There are 5 ways to turn a row about zero (a turn may also mirror it). The second row of each pair is the first, turned, with some noise. The first 45 pairs use one turn. New pairs use 2 turns, one after the other, and a turn may come again.
(in the rows, 128 means zero)
Known pairs, each followed by its turns in order:
[130 150 138 154 154 187 162 120]
[116 169 139 166 144 160 170 122]
z746

[ 56 206  88  88 206 138 177 152]
[123 174 180 198  23  81 100 134]
z232

[129  84 135  57 152 126  99 144]
[ 84 160 126 117 203 109 120 127]
z392

[159 166 113 117 206 138 145 113]
[148  88 166 114  86  74 158 137]
z882

[125 132  64  61 139 136 123  84]
[ 93 187 126 136 152 160  91  74]
z318

[135  73  85 156 131 129 129 146]
[ 94 110 135 130  62 124 128 122]
z746

[132 159 133 167 130 122 136 150]
[133  84 132 142 103 120 120 141]
z318

[120 142 100  94 133 128 107 162]
[131 147 171 122 123 130  91 104]
z232

[121 101 128 159  95 157 154 123]
[139 110 118 167 165 123 162 125]
z232

[135 191 157 159 126 133 171 127]
[169  58 149 134 102 121 130 148]
z392

[150 115 146  88 118 124 160 106]
[ 93 116 176 143 154 141 140 129]
z392

[177 128 159 102 137 144 151 118]
[138 157 100 171 128  99 148 120]
z318

[149 104 194 142 133 143 116  96]
[125 136 111 138 116 119 208 139]
z318

[ 76 117 126 143 161  60 203 112]
[ 65 106 176 144 178 124 188 163]
z882

[111 118 153 137 137 115 130  71]
[103 114  95 118 102 123 173 135]
z232

[126 156 174 139 164 111 129 107]
[123 164 154 102 175 133 126 130]
z746

[103 128 187 182 154  86  63 121]
[ 70  74 150 128 102 169  53 142]
z882

[135 119  72 125 107 137 108 115]
[142 124  94 135  76 128 124 147]
z746

[107  87 206  62 112 110 206 130]
[ 47  83 186 114 163 112 192 171]
z392

[112 126  58 125 166 173  73 157]
[ 98 112 203 161 120 183  88 116]
z232

[128 166 143 138 137 195  94 140]
[161 133 140  72  97 126  86 114]
z882

[142 159 122 137 113  89 107  86]
[ 85 119 121  85 130 100 125 142]
z232

[ 91  91 119 133 110 151 183 172]
[116  88 154 173 104 148 143  70]
z746

[ 67 130 119 118  80 126 142 122]
[121 176 152 131 180 157 118 129]
z882

[100 147 128 136 137 127  52 116]
[129 120 162 142 114 132  57  99]
z882

[183  71 159 123 162 206 180 115]
[ 68 121 152 162 149 185  76 208]
z392

[ 81  50 126 103 165 135  50 127]
[104 136 161 109 107 225 162  71]
z232

[111 123 118  85 206 127 139 105]
[127 175  81 150 102 187 114 111]
z318

[160 129 108 165 154  67 122 157]
[ 72 131 143 106 109 140  70 158]
z746

[127 117 122 126 108  99 125 134]
[129 101 134 111 121 123 108 132]
z746

[147  77 110 132  67 112  77 101]
[ 79 172 103 151 101 141 128  61]
z392

[124 135  74 119 133 204 181  81]
[144  46 158 189 102  97 144 138]
z232

[122 175 134 116  89 174 126 124]
[135 118 174 116  91  98  92 125]
z392

[104 131 112 129 162 139 206 144]
[118 133 162  88 156 113 197 135]
z882

[206  70  50 113 170 137  62 146]
[135 162 186 213 204 190 123 143]
z318

[113 152 132 107 130 178  77 114]
[131 156 143 141 127  73  74 127]
z392

[ 97 145 125 117 125 167 129 119]
[153 139 111 148 136 144 152 103]
z746

[141 111 111 123 132 136  61 188]
[127 146 163 114 162 187  77 101]
z232

[123  72 162 136 123 128  50 169]
[ 76  94  85  75 127  76 145 101]
z746

[129 141 127 122 126 128 139  97]
[106 129 110 128 127 120 133 111]
z318

[128  95 139 102 106  80 123 139]
[125 154 115 107 165 114 122 170]
z318

[114 127  96 137 112 156 122 164]
[129 164 121 104 135 118 124  89]
z882

[ 53 123 140 115 116 155 125 112]
[125 164 155 126 108  76 152 161]
z392

[119 150 138 171 138 140 121 115]
[116 120 138  96 135 115  96 145]
z882

[170 110 178  93 133 140 117  77]
[105 179 107 156 134 108 192 127]
z318

New pairs, each followed by its turns in order:
[177 122 126 114 160 125 123 113]
[103 147 131 127 118 181 133 128]
z318 z746

[113 154 149 175 113 154 114 151]
[139 103 155 174 101 128 145 118]
z746 z232

[115 157 116 106  50 122 102 146]
[139 103  79 139 147  97 147  70]
z746 z882

[107 124 127 132 172 125 117 133]
[ 86 127 126 122 108 126 117 117]
z746 z318

[153 161 154 124 110 141 110 125]
[137 170 116 132 147 127 125  97]
z232 z392

[138 166 111 144 130  50  85 128]
[176 133 171  81 108 160 121 160]
z318 z318

[127 135 112  50 136 129 128  60]
[108 101  80 145  60 133 173 155]
z392 z318

[145 142 136 127 131 132  73 126]
[156 145 132  90 151 137 133 116]
z746 z392

[110 113 118 105 159 146  50 134]
[ 94  66  90  99 146 150 155 119]
z882 z232

[136  74 128  93 137 119  71 118]
[118 172 106 179  90 164 112 135]
z882 z392

[133 137 104 110 119 134 121 148]
[123 135 147 139 150 113 121 114]
z392 z392

[144 126 128 153 119 126 147 114]
[113 126 124 139 115 124  99 114]
z882 z746

[130 145 139 123 122 178 197 136]
[113  95 116  62 145 121 129 166]
z746 z882

[174  96 163  83 142 126 143 135]
[113  98 156 172  85 147 157 150]
z882 z746

[164  61 117 117 138 148 150 172]
[130 154  78 171 126 113 136  64]
z392 z746

[126 140 118 129 169  50 113 109]
[101  99 156  70 125 156 150  84]
z882 z746

[115 153 170 131 116 152 126 156]
[149 146 112  94 161  98 134 122]
z318 z232

[144  92 120  70 105 109  95 193]
[123 112 138  62  64  99  87 111]
z746 z746

[131 103 158 104 139 112 107 190]
[ 80 102 105 154 171 136 100 154]
z318 z746

[115 110 147 139 128  88 135 114]
[139 124 139 117 114 160 150 157]
z392 z392

[126  88 106 142 181 184 147  97]
[126 144 183 130 103  52 113 143]
z882 z746

[122 127 106 101 112 147 157 156]
[115  99 107 140 102 128 117 162]
z232 z882

[ 80 161 140 185 144 109 186 115]
[130  72  68 165  95 131 102  93]
z746 z232

[130 198 171 135 128 106  87  58]
[ 67  77  73 151 144 106 100 184]
z392 z882

[115 145 138 118  95 144 162 176]
[163 139 119 177 163 151 122 129]
z882 z746

[114  94  50  73  99  90 158 125]
[ 65 120  80 159  87 139 114  60]
z746 z392

[131 100 138 153 125 147 160 137]
[136 135  94 151 130 120 166 119]
z746 z232

[131  96  88 177 138 167 115 111]
[149 137 113 182 134 177 156 128]
z232 z232

[112 115 144 121 146 125 102 134]
[122 101 112 130 130 144 142 108]
z882 z232

[ 50 133 178  71 106 120 124 140]
[184 119 135  46 103 153 109 155]
z882 z882

[143 137 111 145  90 137 142 131]
[130 102 116 125 150 121 136  92]
z392 z232

[150 131 125  63 108  73 129 189]
[ 90 150 146  81 147 216 145 131]
z746 z232

[ 90 122 149 126 112  93 135 132]
[154 119 141 115  83 137 141 114]
z882 z318

[106 112 118 157 137 121 125 123]
[155 118 117 118 134 138 146 105]
z318 z882

[147 163 115 188 142 114 140 142]
[ 82 161  81 134 109 154 139 143]
z318 z392

[ 79 176  73 138 129 131 137 120]
[138 151 143  85 197 126  97 122]
z882 z746

[152 166 122 152 133 130 153 125]
[133 135 131  73 111 130 115 115]
z746 z882

[164 120 114 140  77 119 143 129]
[120 156 124 108  97 155 146 162]
z318 z232

[ 97 123 141 123 118 131 123  87]
[158 125 110 141 108 117 150 152]
z746 z882

[159 134 118 101 115 131 103 107]
[115 104 110 108  90 139 125 135]
z318 z318

[ 94 129 114 185 146 125 109 138]
[141 116 165 119 164  96 103 146]
z392 z232

[102  91 137 119 152 127 141 121]
[ 96 130  98 119 123 107 148 137]
z746 z318

[108 137 128 154  82 140 117 100]
[126 167  88  98 129 132 137 129]
z318 z318

[153 110  91 103  78 157 139 125]
[162 106 124 185 167 113 146 130]
z318 z392

[150 138 121 141 158 147 144 136]
[150 138 161 152 131 136 139 138]
z392 z318

[126 116 141 137 118  98 159 123]
[160 124 110 115 135 122 134 104]
z392 z318

[159 161 105 143 120 133 132 137]
[127 131  85 119 150 109 127 119]
z232 z392

[123 123  50  80 129 134 143 129]
[123  99 101 141 107 192 132 175]
z232 z882

[135 197 135 134 153 142 112  79]
[146 146 153  92  68  80 143 125]
z746 z882

[129 144 127 181 142 154 146 115]
[ 81 131 121  99 139 118 123  99]
z232 z882

[110 121 146  84 134  95 147 149]
[129 149 168 147 140 104 108 102]
z392 z746

[ 93 151 146 121  95  94 199 138]
[140 148 130 160 120 140 217 130]
z746 z318

[138  80 104 128 119 136 126 119]
[117 115 110 145 148 168 124 111]
z882 z318

[144  86 122 150 129 145 114  71]
[151 125  78 127 111 146 137  79]
z318 z318

[151 198  94 139 119  93 113  50]
[ 31 125 102 141  67 145  95 124]
z882 z882

[142 133 127 106  97 121 130 139]
[114 144 141 145 135 107 142 134]
z392 z392

[132 126 117 114  78 121 143 113]
[115 137 111  95 113 104 156 111]
z392 z318

[162 111 123  89 120  96 129 142]
[116 113 132 153 166 104 139 161]
z882 z232

[106  78 140 176 109 127 115 119]
[129 170  98  96 143  95 133 103]
z746 z318

[137 130  78 122 184 130 130 131]
[137 156 113 158  92 125  79 149]
z318 z392

